The rows are grouped in 2 ways, from coarse to fine. Each group lies inside one group of the grouping before and may be the whole of it. The rows also spread widely along 5 directions, which tell nothing about the answers.
Known rows, each followed by its group in each grouping:
[ 19  13  16   4   4  15  30 -10 -14 -14 -13 -18  28 -29  -2   8  13  21
 -27   9 -16   7 -19 -34   1 -12 -14   9  23 -19 -13] | Riri j216
[ 17  21 -28   8  -1 -22 -21  11  11   6  -4  -4  -7  36  -7  16  24 -21
  14 -18  22 -12  -8  18  -4 -27  26   6   8   2  18] | bipif j538
[  9   7 -13  16  11  12  -5   4   5   7   0 -10  24  22  -4  22  13 -15
 -19  10   3  -1   9  -7  23 -21  -4  25 -15   2   2] | lazu j781
[ 35  19  17 -10   0 -28   4 -14  -5   3   8 -14 -10  21 -12   2  12  27
 -16 -16  14   2 -24 -10 -11 -35  -2  15  56  -6  13] | Riri j754
[ 11   5   5  -9   2 -10  -7   1  14   5  14 -17  15  37  -9  18   0  26
 -13 -23  21   8 -10 -12  -3 -14  -1  27  24  -8   3] | Riri j886
[ 19  16  -4   6  10 -11 -17  -5  -1  12   9  -8  12  44  -2  12   7   0
  -6   2  20  -1  -5  -8  11 -33  -1  27  11   7   5] | lazu j77
[-11   4 -35  11  10  11   8  18  12 -20 -14  -5  13  -1   0  17  18 -14
   2  -1  -6  -2   7   9   8   3  11  -2 -23 -17   0] | bipif j592
[  0   6 -39   2  18   0  13  24  -9 -13 -15  12   3 -18   0   7  24  -1
 -17   5 -28 -19   5  36  12  -2   5  -7   4 -13   7] | lazu j146
[ 12   0  -5 -14  24   6  23   5 -19 -19  -2   9   2 -29   5  -5   9  38
 -31  13 -35 -11  -8  15  20  -9 -23  -3  25 -22  -2] | lazu j441
[ 19  26  -4  12 -15  11 -16   1  15  -2   4 -27  19  38   3  23   5 -10
   4 -17  33  17 -13 -32  -3 -19   0  20  -7 -11  -8] | bipif j284
[  3  11 -32   8  -3  11   4  21   7 -16 -12 -11   7   8   2  13  21 -21
  15 -16   2   2   0   2  -8  -2  19   1 -15 -15   5] | bipif j592
[ 34  21  20   8 -13  -2   4 -13  -7   3   8 -27  12  29  -2   9  10   8
 -13 -18  24  18 -22 -42 -17 -28   1  27  32  -5   0] | Riri j754
[  2  11 -24 -20  -1 -11   5  18  10 -16  11   4 -15   2   3  -1   7  16
  10 -22  -7  -3  -5  24  -9  -4  10  -4  16 -21   8] | bipif j538
[-11   4 -36   8   8  17  18  28   7 -20 -18  -2  11 -17   3   8  21 -10
   8  -5 -16  -3   5  17   0   9  15 -12 -20 -22   0] | bipif j592
[ 18  20 -25   3  10 -20  10  14  -3 -17 -21   0 -19  -7  -8   3  30  -2
   4  -8  -8 -23 -13  31  -4 -24  13 -16  29 -11  18] | bipif j592
[ 33  19  -2  -5  -5   6  14  11 -20  -4   6  -5  -8   2   2  -5  10   6
  -5 -12 -10   2  -9   0  -4 -30  -4   8  21  -6   5] | lazu j781
[ 12   7 -21   4  15 -18  24   9  -7  -5 -28   1   2 -16 -18   8  34   3
 -25   8 -23 -10  -8  22   7  -8  10  -8  32 -11  16] | Riri j754
[ 19   6 -20  -4 -14   1  19  23  -1  -8  -3  -9  -3   4  -3   3  16   8
  -1 -34  -3   2 -12   6 -22  -1  18   4  21 -13  13] | Riri j886

New rows. What belongs after each?
[  7   4 -29  -2  20  -3  26  18 -16 -12 -20  16  -5 -28   0  -4  21  14
 -16  15 -40 -21  -3  37  15 -11  -5 -13  20  -9   7] | lazu j77
[ 18  23 -23   1 -27   7  -4  23   4  -8   8 -15  -8  21  10   4  13 -20
  27 -39  14   9  -9  -5 -28 -10  29   6  -3 -10   8] | bipif j538
[  5   6 -20 -17  13   6  26  18 -20 -20   1  14  -3 -30   5  -5  12  26
 -19   0 -39 -13   1  30   2   1 -12 -10  18 -28  -3] | lazu j146
[-10  -7  -3  -4  -7  30   8  11  17  -5  14 -22  43  14   7  19  -6  15
 -15 -14   5  25   0 -29   4  21  -1  30 -23 -22 -18] | Riri j886
[  4   0 -35 -10  17  -3  23  26 -10  -9 -12  19 -11 -25  -5  -2  23   6
 -16   0 -43 -16   7  46  17  -6   1 -10  13 -12  10] | lazu j781
[  5  15  -4  -3   0  13  21   1   0 -31  -8  -8  10 -27   8   4   3  26
 -15   3 -20   2 -16  -9   7  -9 -22  -8  13 -32 -14] | bipif j284
[ 25  14   8  -5   6   1  -1  -5  -9   4  17  -6   7  21  -1   6   3  15
 -15  -3   1   3  -6 -13  11 -32 -15  24  17  -5  -1] | lazu j781
[ 12   7 -27   6   7 -30   4  12   9   9 -17  -1  -3  21 -22  13  31  -9
 -13 -14   2  -5   0  30  -2 -13  25   1  24   1  22] | Riri j754
[ 13  11 -23  -1  11  -6   3  10  -9   0  -4   5   2  12  -4   3  11   5
  -7  -1  -6  -7  -3  17   8 -17   5   4  13  -1   8] | lazu j77
[  1  -1  -2 -11   1  14  26   9   3  -9   4  -8  24 -14   0   5   4  19
 -19  -7 -16  13  -3 -16   4  11  -1  13   6 -25 -14] | Riri j216
[ -8  -4 -17   5   8  11  18  10  10  -6  -9 -10  26  -6  -4  14  17   3
 -22   1 -14  11   5  -5   6  16   8  10  -9 -18  -6] | Riri j754
[ 20  22  -8   3   5   2  23   4 -13 -31 -17  -7  -6 -27  -1  -3  22  11
   1   0 -14 -13 -22   2  -5 -23  -5 -11  25 -21   3] | bipif j592
[ 24  15 -24   5  11  -5  18  20 -16  -7 -18   8 -13 -14  -6  -2  31  -7
 -11   0 -29 -17   0  29   6 -24   8  -9  22  -2  19] | lazu j781
[  5   6  11  -9  -4  23  36   3  -9 -20   5 -15  15 -25   7  -5   6  32
 -22  -3 -19  20 -14 -28  -8   8 -15  10  18 -30 -15] | Riri j754
[ -1  -1 -32  15  17  16   7  19   4   0 -15  -1  22  -4  -6  20  23 -20
 -21  15 -22  -3  16  11  29  -7   2  12 -25  -4   0] | lazu j781
[ -9   1  -1 -10  29 -11  -6 -10  14 -14   7   0  15  11  -9  17   0  32
 -17  12   3  -9  -5   3  24 -17 -20   9   8 -18  -4] | bipif j592
[ 11   3 -28  14   4  -5  18  15   3   1 -24  -6  11   0 -13  16  33 -18
 -16  -3  -9   3  -1  13   2  -1  23   3   8  -4  13] | Riri j754
[ -3  -5 -13  -9   5  35  17  25  -6 -16  13  -2  17  -8  16   1   2  14
 -10  -9 -17  15   9  -3   6  20  -6  12 -23 -23 -11] | lazu j441
[ 22  12 -19  17 -12  11  12  16   0  -5 -16 -20  14   2  -3  16  26 -16
  -6 -18   3   6 -13 -12 -16  -8  20  12   6  -3   9] | Riri j886
[ 41  31 -25   1  -4 -21   0  18 -25   2  -9   4 -29  15  -5  -3  31 -10
   3 -26  -3 -21 -12  32 -20 -40  20  -9  44   3  28] | lazu j146
